The groups are shells around one centre, one inside the other: the same stretched ball of 3 dimensions in 9 sizes.
In the rows, zero is written as 128.
Known rows, each followed by its group:
[116 120 137 115 121 137 169 153 116 122 143 124  86 115 119]
fam
[ 78 136 149 138  97 139 164 176 136  75 149 113  86 110 126]
sive
[112 143 125 148 119 117 104 132 151 109 126 116 155 131 131]
sim
[ 71 133 150 133  93 137 183 193 135  75 159 105  70 102 116]
kedom
[162 125 109 123 149 115  99  97 128 166 113 134 163 140 127]
muzu
[143 117 138 116 136 149 137 106 105 133 120 153 111 133 143]
fam
[189 119 112 118 164 129  81  57 111 180  95 161 174 154 147]
nuda
[ 87 144 131 147 103 116 134 168 155  91 144 100 126 116 118]
sive
[ 62 134 155 136  87 142 187 198 136  63 161 105  63 100 119]
padep
[140 137 107 136 136 102  96 120 148 149 122 113 171 135 117]
kezud
[155 132 108 132 145 109  88  99 139 158 113 128 177 142 127]
muzu
[202 122  97 120 173 113  60  47 121 199  90 154 203 159 140]
vabom
[ 66 138 154 142  90 141 171 186 139  62 154 110  78 106 126]
sim
[124 118 139 114 125 142 163 140 111 125 137 134  89 119 126]
sive
[200 108 115 102 171 137 101  55  94 194  97 169 153 151 144]
kezud
[180 125 111 126 159 125  74  62 121 171  96 155 183 154 147]
fam
[ 82 130 147 128 100 137 180 184 131  86 155 109  73 105 115]
kedom
[141 111 140 106 135 150 160 120  98 138 129 149  89 125 133]
sim
[ 76 141 136 143  96 119 156 187 152  83 153  94 104 108 111]
padep
[ 80 127 155 126  99 148 187 181 122  79 154 119  61 105 124]
padep
[161 112 127 107 148 140 135 100 102 160 119 150 118 134 133]
nuda
[ 61 139 146 141  87 127 177 204 148  68 162  93  79 100 110]
nuda
[ 51 137 156 139  81 137 194 213 142  55 167  96  58  96 113]
vabom
[183 111 114 105 161 130 115  80 103 185 109 153 143 142 133]
kezud
[186 124 103 123 163 115  74  65 124 184  98 147 188 153 137]
kedom
[ 74 137 148 140  95 135 166 182 141  74 152 107  87 108 121]
muzu
[ 61 136 156 139  87 142 182 195 137  60 159 107  68 102 122]
vabom

New rows. What belongs after each?
[130 143 112 147 129 106  87 118 154 131 119 115 177 137 127]
fam
[ 47 136 158 136  79 140 202 219 140  52 171  95  49  92 111]
sim
[ 50 134 157 134  81 140 205 219 137  57 171  95  47  92 109]
kezud
[ 49 140 151 141  80 130 190 218 149  56 169  88  65  95 107]
sim
[ 96 137 142 141 108 136 138 150 138  89 136 122 113 121 134]
sim
[ 86 144 131 148 103 115 133 169 157  91 144  99 128 116 117]
padep
[ 43 139 159 142  76 140 196 218 144  46 169  95  55  94 114]
sim
[ 64 146 137 150  90 116 155 197 161  72 157  87 106 106 109]
sim
[ 81 147 131 152 100 114 131 172 161  85 144  96 130 116 117]
fam
[136 113 137 107 132 144 164 131 103 138 134 140  88 121 126]
kezud
[190 108 116 102 166 136 112  69  97 188 104 162 143 145 138]
kezud
[200 114 104 109 172 122  87  58 108 201  98 157 174 152 136]
sim
[ 89 146 127 150 105 111 125 166 160  93 142  98 137 118 117]
vabom
[201 115 106 111 172 125  82  52 108 197  94 161 177 155 142]
nuda
[178 115 122 113 158 140 105  70 103 168 103 163 147 147 147]
vabom
[ 81 125 157 124  99 151 192 181 119  79 155 121  55 104 124]
vabom
[ 58 129 163 129  85 152 207 205 125  58 166 110  40  96 119]
kezud
[ 48 144 150 147  80 128 178 212 154  54 165  89  77  98 111]
fam
[167 134  98 134 152 101  70  87 143 172 106 127 197 147 126]
sim
[ 62 148 137 151  88 115 154 199 163  70 158  85 107 105 109]
kezud
[ 52 143 154 147  82 135 175 203 149  52 161  98  76 101 119]
sim
[ 67 129 159 129  91 149 196 194 126  67 161 112  52 100 121]
vabom
[197 115 109 112 169 128  85  55 107 191  96 162 172 154 143]
padep
[201 118 108 116 172 129  71  42 109 191  89 168 185 159 151]
kezud
[156 128 108 126 145 110 100 105 133 163 117 126 165 138 122]
nuda
[113 139 121 141 119 111 117 143 150 118 132 108 146 125 119]
muzu
[139 120 138 120 134 147 133 109 110 129 120 150 115 133 143]
fam
[181 114 114 109 160 129 107  78 107 181 107 153 151 144 135]
padep
[ 62 135 159 138  88 147 183 191 134  58 157 112  64 103 126]
kezud
[ 61 141 153 145  87 138 169 192 145  59 156 104  81 105 123]
sim
[169 108 129 102 152 146 137  91  94 165 115 159 114 136 138]
kezud
[ 83 147 131 151 101 114 131 172 159  87 144  97 129 116 117]
vabom
[112 119 143 115 118 144 174 154 113 115 143 128  77 114 122]
nuda
[178 115 113 111 158 127 107  81 110 178 108 150 152 143 133]
sive
[ 69 129 162 129  91 153 193 188 123  65 158 118  52 102 126]
kezud
[ 91 123 153 122 105 149 184 171 117  90 150 124  64 108 125]
padep
[176 111 125 107 157 143 118  77  98 169 107 163 133 143 143]
vabom
[156 122 114 118 145 118 117 109 123 162 120 131 145 134 122]
vabom
[183 130 100 131 162 110  60  62 133 179  95 145 204 156 139]
vabom
[174 123 117 124 155 131  86  68 117 164 100 157 168 150 148]
fam
[ 70 141 145 145  93 130 159 185 148  71 152 102  95 108 120]
sive
[174 132 101 133 156 108  65  74 137 173 100 138 199 152 135]
nuda
[ 91 132 137 130 106 127 165 176 136  99 151 106  92 109 113]
sive
[108 120 150 118 115 152 173 150 110 104 141 136  74 115 132]
nuda
[ 59 142 149 146  86 131 169 197 149  61 158  97  85 103 117]
nuda
